The same things were measured in two ways. Each way mixes the same 10 hidden numbers, adds some noise and spreads widely along 7 directions of its own, which tell nothing about the thing.
Some things both ways: the first way, then the second way.
[ -8   1 -18  17   0  -3   5   8   9  -1 -24   5  13 -18  16 -18  -1   9
   0   2 -14  15   6 -20  14 -32   9  17]
[-22 -36 -16  34  23 -10  32 -15  33 -10  26 -17  30  39  21  -6  -7  10]

[ -5  17  -2 -20 -13 -12   2  -1  -2  11  -1   1  -4   1  -9 -11  10  -5
  -6  -7  -9  -1  17   7 -10 -17   4   8]
[ 18 -17  -6   5  32   5 -11 -15  10   3  -8  -8  19  -7  13 -13   5   2]

[  2 -10 -20  36  -1  16   7   7  10  -2 -42 -10  23   5   8 -22   8  -9
  20 -11 -13  13  15 -15   2 -30 -33  -5]
[  5  34  13  -4  -4 -18 -20  -8   2 -32   7 -53  47 -23 -27 -19  68  34]

[ 27  -5  -5  64  -7   2  32  22  -8   8 -41  20  28  34  31  -8   1 -46
 -13  44  -2  -3 -17 -18  25 -33  45   8]
[-10  20 -18   3   1  43 -21 -27   0 -14   4  -8  -7   7  43  -7  46  29]

[ -1  17 -13   9 -14  16  -3   9  -2  18  -3   9  -9 -20  27  16 -47   3
  12   5 -14   8   0 -23  18 -46  18  12]
[-13  12  43 -17  -6  -1  53  -6  16  15  -8 -18  26  13  -5 -32   2  10]

[-21   2 -19   1   8   9   6  -2  -1  12  -8 -11   9   7  -2 -19  -6   2
  -2   2 -12 -10  20  -5  -4 -28 -27  12]
[-37 -26 -27 -20  -3  10  11   5 -12  16 -43 -46   5 -15  14 -17 -10  14]

[  4  24 -17 -14 -13   1 -17  -7  -8  30  -4  -2  -2   7  -4  12  -7 -15
  -8 -22 -15   1   5 -13 -18 -23  -4  20]
[ -6 -23 -14 -13  10  15 -22  10 -16  32 -40 -14   0  19  42  30  12   9]

[-52   0   1  15   5 -15 -14 -21  22  22  -6  -3 -20  -3  -5 -13 -16  -9
 -27 -27   3   8  10  -9   1  -3 -12  18]
[-56 -14 -13   8   5  54  -1  22  10  22 -11   0  42  36 -28  10  -9   4]

[ 10 -14  32  -1  -4 -26   1  -4  -3  12  19  28  -3  50  -7  16   1 -39
 -22  22  23 -34 -22  13  -1  35  19  18]
[-30 -35 -21  -4  30   9  13 -67  52  25  26   9  -5  24   7  -1  33  43]

[  3 -15  -6  16 -12 -11  26  18  -7 -16 -14  -4  -1  -8   4 -30  13  -3
 -35   4 -19  15  12  10   6 -10   5  11]
[-44  24   0 -10   1  28  34 -13  50  14   7  -7  20  30 -39 -15  13  26]

[ 27 -10   3 -39 -20  -1  38  19 -31 -36  10  22 -10  21   3 -15  10 -21
  -4  34   3  -4   5  21   2   4   1  -9]
[  5  -5   5   9  31   6   5  15  -2 -20  11  61  -3  -4   1 -19 -32 -14]

[ 34  32   3  -9 -20  21 -13  26   5  -6  26 -10  -7 -57  32 -18 -10  43
  30   6 -22  27  31  28  24 -40  11 -36]
[ 11 -25  -5  10  30  14 -14 -35 -14   2  12  20  -3  12   2  17  24  -4]

[-35  -7  -3   8   9   4 -12  -8  13   7  -9 -13 -28   2 -12   5 -27  -4
 -12 -30  -6  -2 -10 -14 -16  21 -14  13]
[-12 -22  14  10   6 -22  30  -2  16   2  12   6   9  24 -20 -18 -28   9]

[ 28  26  -8  38 -14 -15  -7 -13   2  40 -16  23  17 -20  24   8 -16 -20
   3   7  -4  -9  -5 -17  15 -52  28  -1]
[ -7  -4  14  27   8  36  -6  -7  35  11  39  37  20  47   2 -17   7  13]

[-40  -3 -17  -5  12 -21   5  -2  13   7 -16   3   9  -1  -3 -34   9  -2
 -20  -2  -6   0  18 -14   5 -25  -7  33]
[-12 -16  28   8  -6  18  17  18  13  13   2   5  48  45 -27   9  -4 -10]

[ 25 -14  27  -4  -1  -3   1   7  -5   6  28  -8  -5   0 -17  19   7 -15
   5   3  17  -1 -19  28  -5  34  12 -41]
[ -1  13  22 -30   1  20 -21  24   5  34 -33   1  13 -33 -25 -49   5   7]

[ 12   0 -13 -16  -7 -11  15  -4 -16   5  -9  13  17  22  -8  -9  15 -17
  -7  12  -5 -15  11  -1  -9 -20 -14  15]
[-23   8   9 -10   8   5  18  -7  38  34  -6   8  -4  18  -7 -18  -2  21]

[  7  -5  -3  13  10   6   2  39  18  -9 -20 -35   5 -33 -12 -19  14   2
  -3 -18 -20  18   5  10  -7  -4   8 -29]
[-27 -15 -17 -22  23   4 -23 -30  29  75 -31   1 -47  -2  32   7  17  42]

[ 25  -5 -21 -40 -18  -3  17  12 -18  -6  -5   3  15  21 -15 -23  28 -20
  -7   2 -18  -6  29  10 -19 -24 -39   7]
[ 19   6  47  -4   2 -10  -9  18 -13   4 -13  33 -11  -7  -5 -26  -8 -23]

[ 35 -18  31  13  12  20   4  29 -10 -32  16  -7 -14  -1   0  24  -2   5
   2  20  18  21 -42  22   5  58  40 -49]
[ 14  11  23   0   5 -16  12 -12  17 -19  15  -3  19   4 -16 -24  10  14]

[-29   6   8  13   8 -15  -9 -18  23  17 -19  15  19   2   4 -10   6 -15
  21  -1  27   6   6 -15  20 -24   5  -6]
[  7   3  -6  19  37  46 -58   1 -19  11  -5  36   5  -3  38  13  26   2]

[-17   2   6  12  10   0  23 -16  -6  -4  12  24  -4   8  23 -14 -14  16
  14  46  20 -12  -6   5  28  -2  23   0]
[ 17 -26 -40  23  37  -1  49 -55  11 -24  37   2  -6  -4  20 -14  -8   3]

[ -2  -2   9  -1   1 -17  -3   4   2  -7 -12   6   3   1  -8  -1  16 -10
 -13  -7   8  10  -8  -2  -3  12  18   5]
[ 21  24 -19 -14  36  30 -56 -20   0  30   4  54 -34   1  44  31  49  40]

[ 40 -10   7   7 -13  12  -3  19  -6  17  10 -26   4   7 -16  12   8 -35
   3 -18  -8  -3   0  22 -19   7 -18 -35]
[-16 -38   9  -5  11  14 -14 -20 -10  25 -24  10 -16  38   0  13  -9   2]

[ 52  26   9  -2 -22   5  -7   5 -23   6  21  17 -16  -3  12  26 -16   8
 -15  18 -10   3 -16  14  -4   2  39  -6]
[ -2  10  18 -18   6  16 -26  21 -27  39 -47   8 -22  28  38  20   7   3]

[-22  -5  26  15  14  -1 -12   0  11   1   2   8 -25   9  -1  26 -35 -16
  -6  -1  21 -15 -34 -11   2  35  25   1]
[ 21   0  60  -5   3 -18   5   7  -9 -12  12  41  10  16 -15 -20 -10   1]

[-14  -8  -9  34   0  12  30   8   3 -21  -9  -4 -13 -19  27 -26 -14  38
  19  19 -15   9   2   3  20  -4  15   2]
[  5  -2   5   9  14 -16  27  22 -19  -2  -4   3   0  16  -5  -8 -39  -5]

[ 30  32 -15 -13 -13  13 -10  11 -10   8 -16   9   5  10   9   0  -6 -15
  -2   6 -14   4  10 -11  -9 -38   7  -1]
[  8   1  27  18 -15   6 -23  37  -4 -35  -2  -1  36 -13   6 -47   1 -15]

[ 11  -5 -12 -23  -5   3 -15 -13  -4  11   3  -5   7   8 -21  17  13   1
  16 -28  -1  15  -4  -7 -22  11 -32  -3]
[ -6  -8  -3   6  24  -8  -9   6  10  42 -13  10 -10  23  21  23   5  11]

[  4  -1 -20  14 -21 -12  32   7  -8  16 -24   3  -3  -7   5 -17  -7 -37
 -12  -1 -18  -5  10  -8  -2 -41   2   5]
[  5 -31  25  11  30  22   3  -4 -25  34  -7  57  -8  90  22  65 -26 -11]

Other things, the second way, with their names:
q_153: [ -4   1   4 -14  14  10 -15  14   2  10  -5  11   7  -8   6 -40  10  16]
q_376: [-24  11  28 -12  -9  -7  19  -4  18  27  -5 -13   9  41   9  18  32  25]
q_975: [-34 -19   6   3  -2   6 -10  13  17  33  10  -9  41  32 -18   3  17  39]
q_83: [-11  17  12   6   9  35  -7 -28  46  11  47  34  36  34 -38   7  50  32]
q_675: [-25 -18  -5  25   3  -4  30  11  -2 -11  -9 -15 -13 -12  23 -59 -48 -13]
q_779: [ 17 -21  -5 -17  19 -17   4 -17  -3  -2  -9 -22  27  33 -27  34  18  24]
q_118: [  4 -15   3  -9   6  -7  -9   2 -13 -17  -2 -27  53  10  -1  14  32  25]
q_440: [ -9   7 -10   6   0  39   9 -10 -42  -8  21  19  -1  62   5  37   7  21]
q_520: [-41 -16 -19  11  -8  -5 -32 -11  15   2   0 -41  11   5  11   7  56  26]
q_833: [ 47   5  26 -13  -2 -17  -4 -14  -2 -26   5   0  33  21 -41   8  22  21]
q_845: [ 22  14  39  17  10  24 -43   5 -37 -10   3  13  36  14  22  12  34   2]
q_5: [ -6  -6  12  -7  -6   0  -6  19   8  23 -13 -15  42  24 -24  23  17  15]
q_670: [ -9   3 -34 -36  12   3 -31  -6  26 -12 -14 -23  14 -36  -7 -24  41  50]
q_360: [  9  11  -6 -20 -16  22  10  -3 -19 -25 -16 -12  14  45 -21  34  15  13]
q_181: [  6  -8  36 -21  -3 -22   5  60 -14  18 -39 -11  35 -11  -6 -28 -20 -11]
q_191: [ -9  -7 -37 -14  48   8 -17 -38  -5  27 -12  -9 -21  30  61  44  37  52]
q_816: [ 38  11  14  10  40 -37  19 -26   2 -18  15   1  -2   9   3  10  25 -12]
q_716: [-10 -24  -4 -12  24 -18 -27 -33  -2  -3  -5 -21  13   9  20  20  50  37]
q_413: [-11  -2   7  -7  12  24 -30  15  -2  34 -19  23   3  18   0  11  -7  19]
q_683: [-25 -15  -2  -7  24  -7  -1 -12   2   2 -31 -27  -7  17  21  -8   3  16]
q_622: [ 25 -36  15  -8  -4 -38  21 -29  19 -15   5 -15  15  12 -23   2  27 -11]
q_730: [-41  21   6  -7  -8  17 -20  16  11  49 -17  16 -39 -45  14 -52   4  16]
q_944: [  2   7   3  -7  24  31   3 -25  20  -3   3  14  23  47 -19  26  13  25]
q_868: [ 11 -21   1  10  15  -9   6 -41  -4  -1  20   6 -15 -18  18 -10  25  -4]
q_409: [ -5  15  16  -4  35  -2 -24 -15  11  31  -2  29 -22  32  14  12  22  40]
q_587: [ -8  -7  -2   5  31   8   1  -7 -24 -23   7  16   5  26  13  -6 -18  26]
q_767: [ -1 -26  27  -3  33  -9  13 -29  -1 -37   1 -17  51  39  -3  10  33  -5]
q_207: [-39  13  24 -17   7   4  -6 -20   3  19 -29 -42  26  22 -11  24  59   9]
q_974: [-23 -25  24   4  25   3   0 -17  -8  22 -21   4  -7  42  13  25  -1 -11]
q_324: [-16 -22  -3  -3   3  -1 -19  17  -2  -4   3 -19  64  42 -19  41  31  29]
q_278: [ 10  32  25 -25  -4  16  13 -25  -9  -6   0 -24  31 -16 -39 -15  42  17]
q_795: [-16 -28 -43   8  25  29 -18  -4 -24   8 -21 -15 -14 -37  66 -38 -14  21]
q_241: [-17 -38  30  19  -9   1  21  22   3  -7   1   3  42  75 -24  21 -28 -17]
q_870: [ 21  10 -35  12  17  30   8 -25   6  14  30  40 -40 -13  18 -16  11   0]
q_911: [-13 -16 -35 -11  31  13 -34 -15  -9  18 -21   3 -22   0   3  15   4  29]
q_122: [ -9 -52 -13  21  16   1  -5   0  -3  -4  21  31  12  41   9  18 -14   2]
q_841: [-11   0  36 -15  -3  -7  20  12  -5  21 -43 -38  18  13 -12 -20 -14  -2]
q_173: [-22 -36  -4   5  10 -20 -13   0 -10   5   1  -4   7  32  17  25  16  15]
q_576: [-22  -3  -4 -14  24   5  21   2  26  27 -12 -10  17  25  11  -6   3  22]
q_687: [-20  16  25  -2  -8 -12  23 -11  45  22  -4 -23  13   2 -38 -20  23   2]
q_178: [-15 -35  -9  19  33 -11  21 -14  27 -27  23 -12  43  20   4 -23  -2  13]
q_852: [-19 -30 -55  24  26  -1  -7   0  25 -11  25  -4  20   7  13   4  16  21]
q_137: [  7  -1  20   7   9 -37  40   9   9 -12 -16 -28   1  21 -15 -18 -27 -16]
q_612: [ 10   2  -1   6  33  -5   5 -37   9 -21  24  16 -15  -7  11 -29   6  26]
q_152: [ 11   0  -2   8   8  16  15 -17  12  13  21  11  19  41   7  15  10  27]
q_394: [ 10 -40 -17  -1  22 -18  15 -55   4 -30  32   9 -15  -3  17 -18  12  20]
q_47: [-18 -45  -6  17   8  -2  12  20  -1  -8   3  23  12  38   2  -1 -51  -6]
q_626: [  6  -2 -14 -15  30  -1 -13 -20   0  13 -22 -17  -2  10  18  18  26  27]
q_297: [-10 -11  11   6  18  -1  20  -8  29  29 -19 -19   9  30  30  -7  -4  -1]
q_769: [-12   5  -1   2  16  31  -2  18  -7  31 -12  34 -22   1   0 -21 -15 -10]
q_98: [ 23  26   8 -15  -5  35 -18  13 -17 -14   5  11  35 -16 -10 -20  25  22]
q_869: [ 29  17  -9  -7  33 -11  25   7   5   6 -16 -22  14 -33  22 -37 -15   6]
q_457: [  0 -24   3   3   3 -18  28  -8   2  11  -2 -15   1  13   6   0  -1  -5]
q_63: [ 38 -24   1  -1  13 -15 -26   7 -25 -45  15   3  63  33  -4  43  35  19]
q_55: [-24  62  -7   2  27  39  -7 -17  12   8  17  26 -15   3 -11 -14  23  42]
q_159: [ 28 -11  13  -5 -17  -2  21  15  15 -16   8  -3  44 -15 -53 -44 -16 -11]
q_851: [  4  -2   5   0   9   9 -30 -10 -37   7   4  24 -13  38   8  54  35  14]

Some of these things the first way, each followed by its name:
[ 40  41  -6 -22 -18  11 -15 -40 -26  33  50  29   0  -1  23  19 -18  32
  36  28   5  -9   7  15  10 -26  -1 -12] -> q_870
[ 11 -23  -5 -15 -11 -11  -1   0  -2  14  -8   1  23  23 -21   5  22 -43
  -3 -22   6   8   4  -6 -11  -5 -32   0] -> q_83
[-12 -19 -11   7   2 -15   2  15  10  -1 -24 -13  15  -7 -15  -8  25  -4
 -23 -23 -11  31  -4 -13  -5   2   8  18] -> q_297
[ 25 -15  18 -35 -21   5 -12  34  -7 -24  21  -7 -14  -4 -12  23   5   7
 -11 -20  -6  35  -6  17  -6  33   6  -4] -> q_178
[ 38   2   6  36 -13  13  20   4 -11   3  -3 -17 -16  -8   4  -5  -4 -27
   8  -2  -7  -9  -5  26 -11   6  -2 -52] -> q_911
[ -3   0   5 -15  33   7 -11   4  -3 -23   1  -3  47 -13   7  -7  26  30
  43  15  21   0   0  -5  21  -6  -2  -8] -> q_63
[ 24  21  12 -17   9  11 -26   3  -3  -9   8  10  22 -11  10   3  -1  17
  25  14   9 -11  12   7  11 -21  -6 -17] -> q_716
[-29 -21  10  17  19   0  26  23  17  -8 -17   5  36  18   8 -22  13  13
  21  40  12   0   7  -4  32 -19  20  12] -> q_795
[ 38  11 -12  -4 -25   3   1   8 -12   3  -3  -1 -13 -22   1 -10 -11 -21
 -21 -10 -21   9  20  14 -11 -30 -19 -30] -> q_974
[-11   4  -3  34   7   0   5   7  11 -12 -16   6 -13  -8  22 -28 -14  11
 -14  15  -9  -1   1   0  14  -3  17   5] -> q_851
[  0  -8 -14  29 -12   3  10   0   2   7 -36  -7   1  -9   3  -6 -15 -30
   3 -25 -13  -1   8 -15  -5 -29 -27  -6] -> q_612
[  7 -21   0  19  -4  48 -25  15  11  16   6 -48   3 -37  -4  35 -26  -2
  44 -56  -1  47  -4  -7   3  -1 -41 -56] -> q_278
[ 22 -25   3  43   0 -20  42   3 -13 -13 -26  19  25   9   9 -13  18 -26
  -8  35   9 -14 -17   1  17  -4  22  -4] -> q_191
[-10 -34  13 -28   7  -3 -14  18   1 -14  11 -16  -1  30 -31   9  12 -14
 -27 -26   0   0  -5   7 -18  43 -32  21] -> q_394
[ -6  10   9   8  16  -5  16   7 -23 -24   9   1  -3  11  10 -25  15  28
 -38  39  -4 -11  -1  22   7  17  38  24] -> q_360
[ 33 -11  -3  -4  -2   5   1  12 -15  -9   4  -7  29 -38   4  13  11  13
  19  -5  -1  23  -4   0  14 -15  -1 -22] -> q_576
[-27  22 -16   5   3  -9   3 -16   2  21 -14  17  10  -2  13 -10 -11  17
   7  15  -6 -12  11 -21  11 -43  14  35] -> q_152
[  9   7 -12  34 -23   7  22  14  -2   4 -28 -12 -17 -14  17 -11 -14 -23
   4 -12 -21   7   3  -5  -1 -24  16  -6] -> q_626
[ -2   3   3 -12  10  -5  -4   4  -7  -8 -10  -9  33  12  -5 -16  33  -4
  14  -6   4 -18  19   2  -3 -10 -20  14] -> q_670
[  0 -23  19  21  -7  -6  38  17  -3 -39 -10  19  19  11  16 -29  24  29
   7  42   6  16  14  19  33  -3  20   5] -> q_55
[ 20 -15   7  10   8   5  13  -9 -11   8  10   6   2   6   3  27 -13 -23
  29  15  23 -14 -38  -2   3  23  11 -33] -> q_181
[ 18   0   8 -19   9  -3  -8   2  -7 -27  20  14   2   0   7  -7  20  36
   2  19   8  16  -8  16   8  30  13  -5] -> q_852
[ 28  -7 -25  22 -18 -12  31   8  -6  16 -27  16  -4  11   3 -18 -12 -41
 -25  16 -28 -22   2  -4 -12 -31  -8   4] -> q_975
[ 18  -5 -34 -19  -5  12  -3  21 -10  -6 -21  -2  43 -10   3  -8  15  15
  10  -4 -26  22  23 -21   4 -53 -32  22] -> q_376
[  7 -30  -9  18 -18  11  11  34  14  -7  -3 -29   3 -33   6 -14  11  11
  15 -27 -23  48  11   7  13  -7  -9 -15] -> q_769
[  0  14  34  21  -7  -1 -23  31  16 -25  13   3 -20 -55  39  -2 -22  34
  -5  -3   0  31   0  12  41  -1  55  -6] -> q_767
[-17 -23 -17   1  -8  -9  29  30   2 -16 -32  -7 -12  12  -9 -29   2 -30
 -41  -7 -25   4   8  -6 -11  -5  -6  27] -> q_118
[-15  -3  -2  37   0  -7  18   4   0 -22 -14  -7 -38  -9  11 -25  -3  20
 -36  -2 -18  13 -13   8  -5  32  30  16] -> q_137
